Every row belongs to one group in each of 3 separate groupings. Each group adds its own fixed numbers to the row, and there is some noise. The rows also spread widely along 13 directions, which tell nothing about the answers.
In the rows, 128 means zero.
Known rows, each followed by its group in each grouping:
[ 81 119 149 130 140 140 155  92 104 140 100 215 160 139 116  71  66 174
 125 123 147] => (3) J241 (1)
[207 137  98 148 131 168 126 157 131 131 149  89 160 120 141 117  97 100
 155 120 104] => (2) J66 (2)
[130 130 127  79 173 127 155 101 109 125 109 155  91 127 139 138 130  99
 135 147 101] => (1) J848 (0)
[146  96 149 127 140 126 112  91 124 120 163 108 140  90 140 157 121 134
 114 111 130] => (5) J274 (3)
[162 135 103  97 184 106 136 124 146 185 134 179  77 111 122 116  90  64
 125 128 100] => (5) J848 (0)
[170 152 116 171 120 187 118 106  83 146 146 127 138 177 155 210 100 133
 152 111 162] => (0) J344 (2)
[126 111 125 110 130 112 167 118 135 158  82 121 106 144 153 127 113 115
 134 110 122] => (1) J344 (3)
[163 174 125  75 206 122 144  55 114  91 123 209 150 151  98 122 123 154
 135 126 145] => (4) J66 (1)
[ 94 142 102  93 102 104  92 154 161 139  81 140 121 177 107 149 176 117
 111 135 142] => (3) J608 (3)
[167 119 127 154 144 131 153  98 132 138 189 121 101 106 111 116 108 132
 129  88 134] => (4) J241 (3)
[131  64  95  35 101 123  95 141 135 165 125  87 103  72 125  73 145  69
 144 174  92] => (2) J274 (0)
[ 63 106 152 142 100 108 143 124 161 135 104 108 101 117 149 158 125 174
 121 124 102] => (0) J608 (1)
[136 128 136 131 190 143 112 112 149 118 139  89 148 140 128 188 158  50
  62  95 137] => (3) J241 (2)
[153  94 141 111  44 117 101 131 141 139 128  90 109  99 143 143 121 146
 141 131 127] => (5) J274 (2)
[149 131 142 159 121 134  96 122 119 117 162 106 135 100 141 130 150 138
 117 112 140] => (0) J274 (2)
[162 137  96 136 146 144  97 135  71 108 188 130 110 100 127  92 167 160
 168 147 147] => (1) J274 (3)
[ 93 127 132 106 143 120 108 146  78 148  68 141 131 165 168 106 159 105
 119 147 147] => (2) J344 (0)
[142  97 147  86 152  90 128 107 158 136  41 109 157 137 161 114 134  84
  98  95 120] => (4) J66 (1)
[192 132 157 105 129 141 122  62 119  98 126 159 145  79 154 153  92 113
 101 133  89] => (3) J274 (3)
[148 140 119 124 115 110 138 122 181 141 103 136 111 126 137 159  95 106
 109 106  88] => (1) J274 (3)
[153 124 142  71  91 159 110 106 113 113 101 110 147 127 130 124 129  72
 100 161 110] => (2) J344 (0)
[135 147 160 136  95 108 113 126 140 122  73 129 110 137 155 127 136  77
  72 123 109] => (4) J344 (1)
[133 141 118 127 120 158  94 142  31 139 145 166 134 128 126  46 131 159
 165 158 178] => (1) J66 (2)
[115 160 162 112 165 152 203 119  77 116 110 133  58 161 148 177  72  57
 128 148  93] => (5) J66 (2)
[152  57 160  76 129 131 122  53  95 168 111 126 134  99 158 134 106 137
 135 107 147] => (4) J274 (0)
[154 117 118 142 169 152 125 130  95 121 153 102 126 107 137 102 142  98
 129 122 123] => (4) J608 (3)
[ 83 113 130 113 195 116 193 157  85 120 102 110  57 158 146 117 144  82
 163 140 113] => (5) J848 (1)
[145 161  93 164 158 148 133 172 123  89 118 135 161 166 128  79 166 132
 141 128 134] => (4) J344 (0)
[ 94 112 149 118 149 132 132 136 131  98 123  94 157 113 113  82 151  94
  89 129 114] => (1) J66 (3)
[179 118  93 126  34 158  77 158 106 111 160 137 134  93 127  93 114 165
 180 177 121] => (5) J848 (2)
[106 117 109 125 153 110 137 151 119 195 130 115  73 183 129 166 150 118
 155 100 156] => (2) J848 (0)
[190 185 138 112 104  90  91  84 201 128 117 222 172 114  84  95 108 148
  78  92 140] => (0) J848 (2)

New rows, each followed by its group in each grouping:
[ 83 117  82 110 217 127 190 165 115  75 101  75 103 193 158 171 199 144
 196 142 109] => (4) J66 (0)
[107 119  78 114  83 163  91 158 119 151 128 150 137 141  94  68 117  97
 136 167 127] => (4) J344 (1)
[129 123 152 193  98 131 139 132 135  72 145  81 128 126 154 147 150 158
 112 100 117] => (4) J241 (3)
[140 116 132 106 119 105 140  97 144 158 106 164 107 130 128 133  93 110
 118 100 116] => (4) J848 (3)
[ 85  92 136  91 128 120 153 120 167 110 154  94 122  93  94 109 137 129
 116 137  97] => (4) J66 (2)
[ 57 154 148 148 128 115 158 132 108 122 103 179  89 166 128 115 113 140
 110 121 136] => (4) J241 (2)
[149 128 112 139 146 145 132 128 121 138 149 135 124  95 137 100  94 134
 145 141  97] => (1) J66 (1)
[214 165 107 111  96 114  93 114 148 160 119 200 156 136 107  91  72 133
 132 112 149] => (5) J66 (3)
[146 174 147 185 107 152 187 143 154 113 167 100  95 160  91 141  97 147
 135  98 113] => (1) J66 (1)
[130 112  71  93 149 159  61 129  84 144 190 129 102 110 126 152 165 109
 157 185 127] => (4) J66 (0)
[163 137 129 165 129  98 112 137 168 142 122 144 145  89 167 115  96 175
 128 111  90] => (2) J66 (1)
[179 101 124 123 126 125 116 124 131 159 121  83 133 136 135 122 130  81
 122  85 144] => (4) J66 (3)
[172 102 130 139 129 100 172 135 135 111 110  91 104 121 159 104 147 140
 160  90 113] => (4) J848 (3)
[157  83 108  68 134 121 105 104 131 122 104 112 169  99 140  88 162 126
 136 138 138] => (4) J344 (2)
[184 144 105 105 107  93  88 119 110 110  85 176 105  97 203 148 143 165
 158 158  97] => (3) J274 (3)
[138 110  72 141 161 171 117 131 118  95 144 103 182 131 153 147 145 135
 162 146 118] => (0) J344 (3)
[190 151 139 121 144 112 161 129  96 117 134 114  50 128 158 138 138 112
 161 132 117] => (5) J274 (0)
[182 192 127 192 110 122  93 157 186 115 113 120 144 150 143 170 125 113
  82  95 105] => (1) J66 (1)
[ 78  99 157 197 137 126 155 163 100 183 121 109 109 122 172 105  96 156
 132  92 135] => (1) J66 (2)
[131 157 141 136 129 134 101 144 124 143 148 102 111 169 112 166 159  98
 101 116 146] => (2) J66 (0)
[ 87 150 105 115 165 145 128 146 139 115 177 121 111 134  91 147 154  98
 109 154 113] => (2) J344 (2)
[ 94 102 129 158 127  86 100 182 123 126  88  92 119 121 180  94 191 137
 123 109 135] => (4) J274 (2)
[219 154  73 128 208 142  93 152 117 143 160 155 180 123 106  42 161 115
 150 119 161] => (3) J66 (0)
[ 87 174 175 181 121 150 145 121  74 125 141 166  89 185 114 166 110 116
  93 106 153] => (1) J848 (3)
[159 139 143 130  70  97 112 140 189  74  98  99 131 124 150 144 160 145
 103 128 106] => (5) J241 (0)
[ 36 129 126 130 159 149 134 143  79 158 137 113  49 158 131 180 144 100
 128 157 124] => (1) J608 (1)
[145 132 130 147 157 138 136 142  90 125 147 146 120 121 141 106 114 124
 144 127 133] => (5) J848 (2)
[180 115 129  58 127 146 149  66 106  76 130 110 143 116 115 122 140 141
 158 136 132] => (1) J274 (3)
[139 113 130  92 132 130 151  89 145 126 107 152 167 136 109  90 122 154
 130 116 140] => (4) J344 (0)
[ 65 136 138 119 102 103  83 127 100 119 101 192 105 131 155 132 125 138
 100 162 132] => (5) J241 (3)
[168 141 100 125 121 152  92 140 145 112 162 106 133 122 119 174 126  91
 123 138 113] => (5) J274 (2)
[ 77 117 147 166 156 106 141 131 117 155 124 154 146 134 143  97 120 178
 115  96 150] => (2) J344 (3)
[ 97 126 148 153  96 152 125 147  72 134 114 106  92 153 153 145 123  95
 120 129 129] => (1) J274 (3)
[171 134 115 144 205 157 145 122  75 147 177 110  99 100 144 121 132 120
 155 124 135] => (1) J608 (2)
[ 91 141 139 116  94 127 156  93 173 109 123 159 103 155 105 181 102 154
 108 124 105] => (4) J241 (0)
[153 151 125 103  94 124 142 129 135 130  79 148 135 141 120  86 120 155
 144 126 138] => (1) J608 (2)
[173 139 114 110 163 115 116 121 126 156  92 148 140 161 139 126 139 114
 136 106 154] => (3) J66 (1)
[200 133  98 117 143 113  63 123  38 133 102 171 124 132 186  94 173 134
 170 131 174] => (4) J848 (3)
[107  89 100 115  65 165 103 159  93  99 168  58  86  84 150 144 164 144
 175 191  92] => (1) J274 (2)
[ 97 111 135 113 115 134  76 112 103 175 157 112 123 154 104 163 156 102
  94 117 181] => (2) J344 (3)
[158 113  93 134 145 113 158 145 139 180 115 124 117 167 135 130 118 152
 182  87 153] => (3) J66 (3)
[105 149 151 143 139 119 132 112  72 104 111 145  50 135 191 188 145 134
 128 158 108] => (3) J241 (1)
[103 154 122 179  21 155 121 199 106  82 138  98  87 142 135 101 133 128
 136 164  95] => (2) J241 (3)
[148 126 144 122 113 128 116 129 138 146  80 113 154 135 141 102 114 111
 110 110 127] => (2) J608 (1)
[148 124 116 108 169 148 179  86  96 132 162 148 127 145  96  98 118 187
 196 109 168] => (0) J274 (0)
[118 142 129  85  79 145  95 115 152  91 178 123 148 109  73 138 138 153
 114 163 118] => (2) J66 (2)
[115 115 121 149  85 154 106 153  91 145 145  92  76 111 150 134 139 142
 152 161 115] => (1) J608 (1)
[160 128  90 105 107 130  85 120 141 199  95 145 123 139 152 173  99 122
 138 122 136] => (1) J608 (2)
[153  93 161 130 126 149 165  86 110  91  89  79 148 137 173 152 109  91
 113  96 114] => (4) J241 (3)
[127 127 110 127 214 158 150 118 106  98 157 120 164 121 113  92 147 103
 120 129 131] => (1) J344 (3)
[ 75  95 138  80  39 142 150 126 137 151  74 125 106 136 122 116  96 155
 145 161 106] => (1) J608 (0)
[103  78 171 128 128  96  70  99  98 190 123 114 113  76 166 112 158 155
  97 115 162] => (1) J608 (1)
[178 171 165 164  58 172 129  97  84 142 149 162  79 116 141 163  41 102
 107 128 100] => (1) J274 (3)
[132 139 121 144 124 138 116 118 131 125 142 152 135 145 116 135 100 142
 126 123 145] => (5) J241 (1)
[186 125 141 122 159 132 113  94 140 151 149 109 146  99 134 142 115 106
 100  96 132] => (1) J66 (2)
[144 178 120 187  84 164  83 156 127 132 187 129 106 133 105 156 109  99
  94 133 113] => (1) J66 (3)
[161  98 147  73 100 117 119  97 124 106 106 111 140  97 141 105 121 136
 141 152 117] => (5) J66 (1)
[ 94 133 104 138 158 135 154 165 136 146 125 114  82 162 130 163 152 128
 147 137 113] => (3) J608 (0)
[ 88  99 133 143 215 120 152 132 111 191 119  86  97 157 149 149 151  72
 110  88 153] => (1) J344 (1)
[135  96 156 145  85 119  94 116 150  63 129  86 180  79 147 106 181 219
 121 127 122] => (4) J608 (1)
[ 84  37  76  85 197 125 147 108 130 198 146 123 150  92 125  83 117 153
 170 122 141] => (1) J344 (3)
[215 135 153 159   5 160 127 105 182 119 123 128 156 131 116 169  60 160
 127 101 102] => (3) J848 (1)
[131 157 134 196 121 177 180 167 109 110 155  95  86 178 129 176 121 122
 151 118 112] => (3) J274 (0)
[149 113 122  90 143 109 147 114 110 138 115 135 111 124 133  83 126 118
 148 121 126] => (4) J66 (3)
[176 155 146 138  83 182 161 104  96  84 118 124 141 160 126 148  86 127
 143 121 120] => (1) J274 (3)
[154 117 114  94 138 114 116 118 138 131 118 130 132 121 136 114 148 132
 138 132 122] => (4) J66 (0)
[ 78  96 133 177 138 124 174 162 145 122 109  95 129  99 160  81 114 151
 137 116  87] => (0) J608 (3)
[118 120 147 125 109 111 156 141 140 148  96 105  89 143 131 130 135 114
 119 110 120] => (3) J608 (3)
[116 129 164 104 135 107 159  81 117 167 111 131  63 154 130 178 115 129
 124  97 147] => (1) J274 (1)
[107 135 122 172  92 149 165 159 139 163 112 152 125 158 115  99  63 120
 143 104 120] => (0) J848 (2)
[105 118  75 111  71 125 127 163 167 140 130 143 109 124 108 115  98 171
 174 164  97] => (5) J608 (3)
[107  91 145 109 115  95  93 149 120  98  99  78 113 105 178 131 198 129
 125 150 119] => (5) J274 (0)
[172 146 132 112 110 127  78  93  70 165 122 188 112 109 155 107 103 156
 144 148 147] => (1) J66 (1)
[ 76  79  63 138 167 139  94 187  29 178 121  91  79 163 181 100 193 128
 204 153 184] => (1) J241 (1)
[ 82  83 117 149 112 156 171 127 175  96 168  80 133 123 119 184 125 186
 163 129  87] => (0) J848 (0)
[ 93 158 176 212  45 168 109 159  98 166 187 107  72 151  95 142  98 119
  92 117 144] => (1) J66 (1)
[ 54  74 126  86 116 134 126 123 155 135 143  94 151 143  73 115 147 129
 120 139 153] => (5) J344 (1)
[206 133 118  95 154 148 130  68 142 158 168 161 153 135  80 137 107 142
 140  94 163] => (3) J274 (0)
[111  97 148  93  71 125 141 101 205 162 121 111 136 128  74 131  96 117
  91  97 120] => (1) J274 (0)
[163 126 145 116  73 159 119  98 132  80  99 137 199 127 129 102 111 164
 133 129 130] => (0) J274 (0)
[115 130  77 116  90 170 114 136 144 127 177 163 140 131  83 124 124 180
 165 176 117] => (3) J344 (0)
[101 100 135  98  84 136 103 124 144 136  81 104 137 144 135 152 124  41
  85 126 109] => (0) J848 (3)
[113 105 110  93 137 148 153 122 111 122 120 128 115 127 121 120 111  98
 143 146 100] => (1) J848 (3)
[ 94 109 112  89 180 117 177 118 152 157 129 138  92 140 101 133 126 116
 141 119 113] => (1) J848 (0)
[111 163 129 151 151 120 117 161  80 117  87 140 123 177 172 139 145 117
 130 128 136] => (2) J66 (3)
[108 126 113 122 102 119 112 158 100 153 108  96  90 172 144 152 160 119
 146 126 151] => (1) J66 (3)
[155 127 153 136 188 134 176 100 141 124 135 122 151 102 122  82 117 147
 118  96 122] => (1) J608 (0)
[115 131 160 153 141 138  90  77  99 151 173 172 126 114 144 190 136 184
  98 130 152] => (3) J344 (0)
[175 126 141 125  69  92  82 131 148 144 123 123 103  91 150 123 140 139
 119 122 110] => (2) J848 (1)
[109 128 136  94  82  70 123 124 146 132  83 174  78 130 134 115 141 138
 118 129 113] => (4) J848 (3)
[177 150 124 199 108 173 149 145  60 124 191 166 136 118 121  49  86 207
 188 128 148] => (3) J66 (3)
[162 169 132 176 125 121 141 126 136 140 125 180 107 135 130 112  82 142
 126  96 116] => (4) J274 (1)
[109 144  90 116 114 143 127 163 129 129  96 144 123 144 121  96 118 112
 139 154 106] => (1) J608 (3)
[135 131  96 162 175 176 161 144 142 181 115 162 189 183 103  96  70  99
 128  91 146] => (3) J344 (0)
[120 174 108 143  96 142 118 166 105 129  73 144 104 193 145 149 129 110
 130 137 131] => (1) J608 (3)
[118  92 137 150  79 145 142 140 125 114 133  65 103 103 163 156 120 139
 142 131  90] => (1) J274 (3)
[172 136 129 173 160 203 151 116  71  97 205 100 150 130 124 125 110 144
 158 123 140] => (2) J241 (0)
[122 114 144 134 100 159 108 129 119 141 109 103 140 138 127 129 112  64
  84 116 122] => (4) J608 (3)
[109 116 114 114 133 141 119 110 129 141 124 130 138 146 112 125 123 124
 124 123 146] => (1) J241 (1)
[141 174  63 126 204 118 138 158 148 189 142 176  82 170 109 159 111  88
 149 119 123] => (3) J66 (2)
[ 98 170  96 134 117 152 119 147 172 111 169 185 115 131  80 155  85 129
 117 167  81] => (5) J274 (0)
[ 80 111 143 112 150 160 122 100  97 115 176 117  88 105 114 173 121  55
  86 153  92] => (4) J274 (3)
[147 125 130 124 140 110 117 116 141  93 123 120 129 115 151 144 167 153
 130 122 115] => (4) J274 (0)
